Every row belongs to one group in each of 4 separate groupings. Each group adds its own fixed numbers to the row, and there is some noise. The rows also spread widely along 15 directions, which tell nothing about the answers.
(in the rows, 128 means zero)
Known rows, each followed by its group in each grouping:
[153 163 128 187 120 129 188  97  98 136 137 114 173  93 125 116 107 121
 127 149 135 107 125 119 125 107 114 150 143 111 121 136 186 144 137] : j_659 (1) S (5)
[108 164 112 128 161 187  88 109 152  66 117 149 100 144 133 170 122 123
 103  83 147  75 100 107 126  90 159 151 110 159 163 148 103 162 152] : j_952 (1) R (3)
[164  88 159  50 154 171 112 156 153 115 119 155 112 117 119 110 102 148
 139  89 134 173 116 177 153 133 154  98 149 132 152 108  58 158 140] : j_956 (2) R (2)
[103 166 122 162 159 165 173 133 134 113 115 112 135 117 149 177 105 124
  87 109 144 124 106 112  90 122 152 162 106 127 143 135 136 126 162] : j_969 (0) W (1)
[147 169 125 123 108 108 130 182 176 138 116 121  89 101 163 136 110 144
 113 147 130 161  90 136 116 132 100 111 158  78  87 146 108 120 128] : j_659 (2) Q (5)
[138 138 115 114 171  91  85 169 174 127  98 110  86 124 168 145 102 118
 119 152 142 140 156 134 110 164 142 109 143 114 128  88 114 159 111] : j_969 (0) Q (1)
[142 108 156  73 126  98 100 186 162  87 161 117 118 147 132 138 121 150
 142 147  83 113 133  81 170 142  28 112 107  85  78 141  68 133 114] : j_952 (0) W (2)
[ 99  71 152 104 140  84 147 116 160 159 135 122 179 129 139 138  97 144
 120 193 137 164 107 122 138 130 136 119 154  78 104 103  97 151 109] : j_334 (2) S (4)
[141 108 109 126 166 154 132 137 102 114 140  96 120  88  84 117 119 116
 146 108  80 101 129 117 180 156  99  97 158 121 166 158 192 141 130] : j_956 (1) Q (0)
[ 49  79 105 103 156 101 102 144 135 112 139  69 131 164 112 180 144 133
 105 176  98  85 135  65 136 153 115 130  89 114 118 108 137 104 122] : j_334 (0) S (3)
[111 118 121 212 115 113 182  54  69 178 129 111 163  94 136 133 130  99
 126 155 160 124 113 109 125 105 139 140 152 132 153 150 189 124 112] : j_334 (2) Q (4)
[117  77 160 138 144 120 188 157  83 168 129 123 171 103 116 119 115 122
 114 130  98 142 142 115 129 117  94 137  80 132 112 115 149 116 153] : j_956 (2) R (0)
[132 196 100 143 142 120 120 114 134 111 111 179 127 104 128 132 109 104
 114 116 153  64  98 175 127  67 185 157 154 146  88 112 189 140 141] : j_956 (2) R (1)
[124  91 144  73 137 166 143 124 136 106 134 166 178 131 109 128 103 150
 126  99 118 154  68 166 141  89 129 115 137 121 131 128  93 125 153] : j_952 (2) Q (2)
[142 124 103 140 106  93  51 126  99 153 115 121 117 128 158 140 143 117
 150 126 160 144 130 136 128 127 116  88 154 115 123 144 145 107 108] : j_952 (1) Q (2)
[117  85 152 114  88 103 174 128  57 169 131 100 131  82 118 147 142 117
 158 118 137  70 169  82 195  95 130 138 162 116  48 174 130 113  97] : j_334 (0) Q (3)
[160 100  99 143 120  99 131  96  64 139 122  96 149 106 100 121 107 101
 129 161  96 109 167 175 184 119 155 117 175 134 105 108 191 126 100] : j_956 (1) W (2)
[162 196 136 130 139 156 162 131 176  99 126 145  81  89 167 126  95 111
 122 101 166 134  97 121 127 117 144 155 178 105 130 136 110 151  70] : j_956 (0) Q (4)
[143 174 115 120 102 151 164 121 159 135 137 102 118 133  95  85 164 160
 137 167 139 124 131 126 100 172 113 122 110 124 131 103 138 146 155] : j_952 (1) R (2)
[168  89 121 152 103 193 139  68  83  89 114  64 115 121 144 177 104 138
  98 113 125 178 143 155 153 131 166 144 171 129 192 147  77 146 114] : j_334 (1) Q (3)
[163 126 125  98 142 115  92 163 137 119  85  95  95 121 155 164  86 124
 112 127 126 127 189 149 166 125 163 144 144 108  96 118 104 152 126] : j_952 (1) S (4)
[109  64 141  70 128 147 165 119 162  93 140 165 158 138  88  97 110 141
 114 143  67 169  81 150 148 113 115 116 119 137 132 102  82 120 114] : j_952 (1) R (3)
[128  96 139  89 182 183 168 125 150  90 125 135 169 117  85 118  82 148
 116 118  78 125 113 146 146 129 139 114 119 133 175 113 124 181 179] : j_952 (1) W (3)
[111 115 135 169 142  50  60 119 137 197 105 159 117 108 183 150 113 123
 137 187 185 106 134  94 124 115 142  84 149 125 108 148  98 193 143] : j_334 (2) W (3)
[160 140 156 153 175 144  91  96 101 123 144 156 166 101 156 131  97 117
 165  82 190  93 106 115 129  87 118 106 171 106 158 150 153 190 127] : j_956 (2) Q (5)
[ 87 125 106 180  99  92 143  75  56 153 150  64 175 124 119 163 163 119
 134 168 137  93 125  88 130 118 102 131 135 101  94 144 194  85 106] : j_969 (0) R (5)
[115 153 127 139 119 115  97 122 162 134 123 187 111 147 145  98 152 136
 133 142 151 139  94 124  69 124 102 105  76 164 141  98  99 124 137] : j_952 (0) R (3)
[106 176  85 147 125 157 176 107 165 115 102 176  94 113 108 128 104 107
  71 148 106 117  78 173 134  91 197 157 133 182 119 126 123 116 132] : j_956 (1) W (0)
[120 184 100  91 142 160  76 184 162  96  97 105  94 150 143 200 121 163
  80 120 133  92 117 138 121 118 150 143 105 112 102 140  98 146 217] : j_956 (2) Q (2)
[138 128 122  75 130 152  87 146 141  76 136 160  97 138  87 116 137 138
 149 105  85  80 107 143 176 103  90 112 120 150 118 145 116 131 149] : j_952 (2) Q (2)
[ 90 133 106 109 109 178 151  70 107 121 165 111 182 130  72 149 163 168
 162 126 149  69  62 102 151 114 123  98 155 108 135 172 153 133 188] : j_659 (0) Q (2)
[158 125 127 147 129 168 124  78 136 115 130 192 126  78 136 104 100 130
 151  96 146 184  38 164 135 112 130  62 207 135 210 164 114 158 127] : j_659 (0) Q (3)
[134 126 146 151  85  59 139 143 117 175 122 150 115  96 130 108 141 113
 124 192 109  88 152  90 168 101  91 125 126 141  41 165  99 141 123] : j_956 (1) R (5)
[126  72 159 124 176 134 107 153  69 107 147 131 170 118 144 150 106  92
 135  61 124 140 114  97 143 104  72 122 110 117 157 135 154 102 102] : j_956 (0) R (2)
[181 172 147 147 128 146 173 112 116 142 135 145 162  79 143  96 106 129
 163  94 166 143  98 147 108 111 118 109 171  93 137 134 160 149 124] : j_952 (0) Q (5)
[126 170  91 136  76  69  89 145 139 173 136 131  95 112 137 115 169 140
 158 178 139 118 102 118 132 151  84  76 162  98  75 150 153 102 117] : j_956 (0) Q (0)
[108 118 110 126 128 153  88 148 167 115 115 153 112 153 130 155 125 163
  94 151  97 159  75 123 115 142  90  82  93 149 176 156  57 144 210] : j_659 (1) Q (0)

New rows, each followed by its group in each grouping:
[188  95 138  92  76 131 112 100  94 143  99 141 116 121 117 118 127 143
 152 136 136 123 185 183 184 101 169 111 159 167  88 129  60 157 137] : j_952 (1) Q (2)
[112  98 102 128 157 128  77 150 130 110  85 118 103 151 118 185 103 126
  81 156  65  96 159 130 161 119 130 118  85 172 136 140  94 159 200] : j_952 (1) Q (0)
[ 66 114 111 109 164 113 129 126 183 106 145 138 123 138 116 126 125 107
 104 163 108 136  66  98 123 137 121 122 122 117 144 104 129 111  78] : j_956 (0) R (4)
[ 85  62 133 113 136  93 131 130  79 113 136 126 189 156 122 165 109 115
  98 142  83 101 134 134 143  64 123 159  85 133  64  90 142  84 118] : j_956 (2) W (3)
[120  72 151 105 175 101 121 111 134 134 141 149 201 143 120  96 105 126
 146 152 132 137 135 127 105 124 118 100 107 121 142  61 143 164 117] : j_952 (1) R (3)
[ 88 153 109 172 106  91  87 142 113 171 111 127 103 145 160 149 168 131
 118 149 163 122 126 108  76 130 117 121  83 143 101 134 128  89 158] : j_969 (2) W (1)
[119 132 108 142 133 177 148  88  93 127 122 105 138 111 115 150 132 127
 133  92 150 104 119 115 129 116 160 130 147 129 156 154 164 137 139] : j_952 (1) Q (3)
[ 65  87  85 139 123 102  37  97 124 121  95 141 111 182 118 179 145 124
  97 186 100  88 122 121 142  98 146 100  86 186 141 139  88 127 186] : j_659 (1) Q (4)
[171 192 110 156 148 116 117 125 145 133  97 155  95 107 118  92 108 119
 133 162 152  69 168 146 122 129 150 126 124 174 123  93 169 188 164] : j_659 (1) S (2)
[155 178 128 160 162 166 150 108 165 107 145 113 116  90 146 127  96 148
 128 127 155 146  87 112 114 154 113 119 176  87 178 145 143 189 123] : j_969 (2) W (3)
[125 123 106  98 141 153  53 120 133  75 123 116  87 147  98 156 141 151
 140 124  96  79 126 134 182 124 110 102 135 145 148 153 109 151 168] : j_969 (2) Q (4)
[124 101 109 118 102 150  55 104 113 106 113 102 104 196 144 184 145 154
 116 141 143 130 158 136 121 125 148 116  98 162 140 112  47 127 151] : j_659 (1) Q (0)
[164  93 117  89  87  77  23 130 100 154 115 151 138 151 147 118 145 146
 178 140 159 149 141 184 136 114 122  51 157 127 102 102 100 116 132] : j_659 (1) Q (2)
[ 88 142  69 139 117 120  50  73 101 125 122  85 122 177 114 188 171 145
 120 169 165  68 133 135 125 117 169 129 116 146 113 115 146 125 163] : j_969 (2) R (2)
[100 159  79 110 131 128 154 150 181 113 111 115  58 111  81 107 141 103
  95 171  84 101 100 135 151 156 149 136 132 155 120 119 160 105 107] : j_334 (1) R (2)
[143 115 135 181  85 116 171  94  83 145 124 134 150 107 117 121 134 142
 103 173  90 143 127 142 137 101  90 139 107 154 112 137 126 127 168] : j_969 (2) R (3)
[ 88 119 135 111 142  82  80 163 174 140 131 125 122 150 145 163 127 146
 116 185 127  92 114  72 129 124  91 109 101 103  82 138  80 157 158] : j_659 (2) R (5)
[129  70 131 144  75 116 131 126  43 161 113 117 175 131 121 155 147 141
 123 125  95 153 143 149 129 107 103 109  95 144 108 146 122  83 195] : j_952 (0) Q (1)
[155 186 107 100 131 143  43 103 196  61 153 130 109 185 161 133 126 150
 149 119 178 139  89 152  87 131 131 109 156  86 146  86  90 138  71] : j_952 (1) W (5)
[111 101 152 162 152 113 138 173 109 161  95 109  98 113 171 156 118  93
  95 125 144 147 167  86 101 134 130 144  71 152 134 125 101 108 113] : j_334 (0) S (5)
[ 61 114 103 150 129 144 140 118 133 130 138  70 110 122 116 191 146 123
  84 165 115 104  90  43 158 151 110 138 128 111 146 206 116 130 144] : j_334 (1) R (2)
[ 76  86 151 127 152 143 130 140  79 104 134 142 194 140 153 205 107 113
  86  75 126 112  89  89 127  54 115 163  83 119 125 154 114 102 156] : j_334 (1) R (3)
[ 95 164 101 120 158 116 120 179 249  98 129 127  49 119 133 128 107 128
  93 186  78 138  68  79 144 179  86 102 138 103 149 159  96 148 115] : j_659 (1) W (4)
[151 129  82 141 113 144 156 118  61 159 115  52 129  80 116 151 117 122
 141 107 132 136 140 159 172 144 162 107 208  88 123 157 215 101 124] : j_659 (1) Q (0)
[ 99  97 136 128 129 113  92  97  78 142 145 138 149 135  94 125 168 117
 169 131 145  45 143  74 170 105 101 109 110 162 108 155 139 140 140] : j_969 (1) R (2)
[ 91 153 115 158 145 159 149 120 164 125 126 131  73 116 139 121 137 103
 106 115 153 165  64 111  98 146 136 139 121 140 189 134 133 102  88] : j_334 (2) R (4)
[140  84 156  74 123 153 151 132 144 113 145 123 156 149 144 137 103 149
 135 114 142 178 115 139 130 121 120 123 142  99 118 100  64 119  86] : j_659 (1) Q (0)
[153 124 146  96 104 143 183 105 115 130 156 121 143 137 113  71 146 135
 178 111 175 149 129 142  98 133 130 124 134 126 114  60 145  89  55] : j_659 (0) Q (2)
[107  89 143 104  96 159 165 116 120 137 139 142 183 132  98 124 135 183
 128 141 113 149  90 124 125 118 108 102 109 126 132 141  86 125 198] : j_659 (1) S (3)
[121 163  97 146 117 116  89 127 112 144 103 119 101 152 150 132 159 128
 134 123 172 119 159 141  67 131 159 132  85 158 122  74 158  92 123] : j_952 (0) S (3)
[120  97 138  91 132 133  68 105  97 140 153 110 192 168 135 132 160 170
 193  97 193 126 127 118  80 137 111  71 118  89 149  89 139 129 142] : j_952 (0) Q (3)
[114  97 143 145 119 115 178 122 119 153 136 153 207 116 115 108 118 130
 104 159 101 171  81 126 115 111  81 117 104 118 132 131 134 121 158] : j_952 (1) R (2)
[156 144 107 154 110  83  52 121  70 148 125  92 136 120 154 174 143 132
 157 143 165  77 156 117 144 123 102  96 152 103 109 150 171 145 158] : j_334 (0) Q (2)
[130 104 127 102 121 156  90 112 159  86 123 141  46 132 116 122 144 141
 134 135 109 116 123 119 163 135 121 112 137 173 149 147  54 144  98] : j_969 (2) Q (3)
[196 212 129 170  94 159 144 125  97 158 123 143  99  70 139 104 137 154
 161 100 175 120 131 143 123 134 117 110 158 131 134 163 151 156 175] : j_956 (0) S (0)
[100  90 127 161 104  90  77 107  81 142 120 190 143 124 151 145 139  85
 127 111 133 126  97 122 142  65 117 119 126 155 110 169 117  90 110] : j_952 (1) R (1)
[136 151 150 114 159 182 113 172 162 104 109 156  94 141 153 127 121 137
 111  80 147 160 111 132  71 132 126 121  73 157 180 107  61 131 157] : j_956 (0) Q (5)
[144 183 117 183 156 143 159 123 127 108 114 170 128  66 145 139  88  97
  97 105 131 119  72 137 132  95 130 145 160 137 149 166 165 155 154] : j_969 (0) R (1)
[129 158 131 131 116 129 128 126 156 151 117 157  88 117 128  86 150 142
 149 139 157 126 130 118 100 147 130 100 113 160 131 117 103 139 128] : j_969 (1) W (3)
[ 86 173  89 182 130  58 113 129 125 156 108 143 128 135 163 130 142  81
 109 157 152 132  98 126  69 106 123 138 102 138 105  79 201  56  84] : j_969 (0) Q (4)
[113  85 141 117 153 144 132  80  87 103 148 141 187 145 110 156 105 121
 139 108 140  77 111 132 154  64 139 141 131 132 122 116 146 138 125] : j_334 (2) Q (0)
[191 105 155 110 132 163 161  98 108 122 118 133 141 105 130 111  91 135
 147 100 157 148 150 193 144 109 179 134 173 129 140  99 112 168 121] : j_334 (2) Q (1)
[169 158 114 114 154 109  98 187 141  96 116 116 105 117 129 120  95 130
 130 129  89 112 156 150 131 142  94 105 119 116 121  94 171 145 156] : j_659 (1) W (3)
[100 136  75 110 176 150 128 127 155  69 138  99  91 123  62 124 127 106
 107 150  66  73 101 123 165 155 130 128 129 154 164 113 191 132 118] : j_956 (0) R (2)
[115 138 121 135 138 143 207 158 114 158 115 140 121  52  99 107 114 100
 123 103 104 120 100 129 157 121 155 130 163 125 110 174 178 108 138] : j_956 (1) W (1)
[145 175 120 154 135 179 102 118 131 127 108 162  93 125 145 132 131 133
 124  81 181 139  95 149  93 121 153 116 115 167 194 136 115 151 171] : j_334 (1) R (0)
[125 142 119 131 123  88 143 142 140 178 110 173 102  59 115  77 131 118
 156 143 132 134  91 141 143 135 124  73 169 140 116 141 161 128 129] : j_969 (0) R (3)
[115  76 148 125 146  98 147 118 117 148 146  70 178 145 120 142 120 142
 123 198 118 103 179  77 143 143  92 143  94 102  94 106 125 176 131] : j_952 (2) R (2)
[160  84 139 105 102 142  97  77 158 140 142 149  78 105 127 101 130 144
 166 148 151 170  97 137 189 159 134  64 216 130 172 170  36 179  77] : j_334 (1) R (0)
[147 129 127 114 108 191 168 111 114 113 143  92  78  91 120 136 131 124
 133  84 141 148 117 118 189 144 149 139 194 110 140 183  97 119  61] : j_956 (1) R (0)
[ 86 123 121  88 159 188 107 134 174  88 119 153  69 129 139 156 117 123
 102  74 153 135  80 127 131 111 187 147 140 148 153 135  73 117  87] : j_956 (2) S (3)
[138  62 136  76 157 160 128 115 104 106 124 112 138 113 132 164  87 114
 139  71 137 156 123 161 176 109 167 117 187 115 136 123  99 118  65] : j_969 (0) Q (0)
[127 125 144  59 113 146 180 130 147  93 162  98 158 131  75 108 143 175
 156 149  90  79 125 100 164 134  80 125 137  91  82 118 125 138 134] : j_969 (1) Q (3)
[155 174 155 109 115 170 225 121 120 142 143 122 130  80 127  88 127 132
 171  74 185 138 123 137 110 125 154 141 164 105 103 108 154 105  75] : j_969 (0) W (3)
[ 49 147 115 101 112  94 125 136 149 150 125 173 148 139  93 131 164 132
 134 154 136  47  89  91 138  84 134 130  92 141  66 136 144 101 169] : j_334 (1) S (4)
[138 139 113 135 116 123 120 104 150 123 125 144 101 136  92  91 146 126
 141 177 115  79 147 119 142 135 116 117 113 172 124 117 125 160 129] : j_952 (1) Q (2)
[110  99 147 127 173 150 120  85  81 114 149 137 169 134 133 137 120  92
 157  69 178 108 119 108 127  91 146 137 128 134 158 108 154 119  75] : j_956 (0) R (4)
[ 57  98 127 144 139 126 146  80 109 141 147 168 174 138  86 131 144 117
 133 158 138  53  89  66 141  89 120 125  89 178 123 146 139 130 158] : j_659 (0) S (2)
[116 127 115 132 142  74  70 124 119  95 146 137 180 154 112 134 128 126
 138 162  95  69 115 112 146 101  69 119 103 111 112 109 185 128 147] : j_334 (1) S (4)
[143 146 123 111 102 114 121 173 106 128 134  91 119  99 165 157 129 129
 124  92 138 157 115 122 141 127 109 132 175  55  84 150 147  80  86] : j_956 (1) R (3)
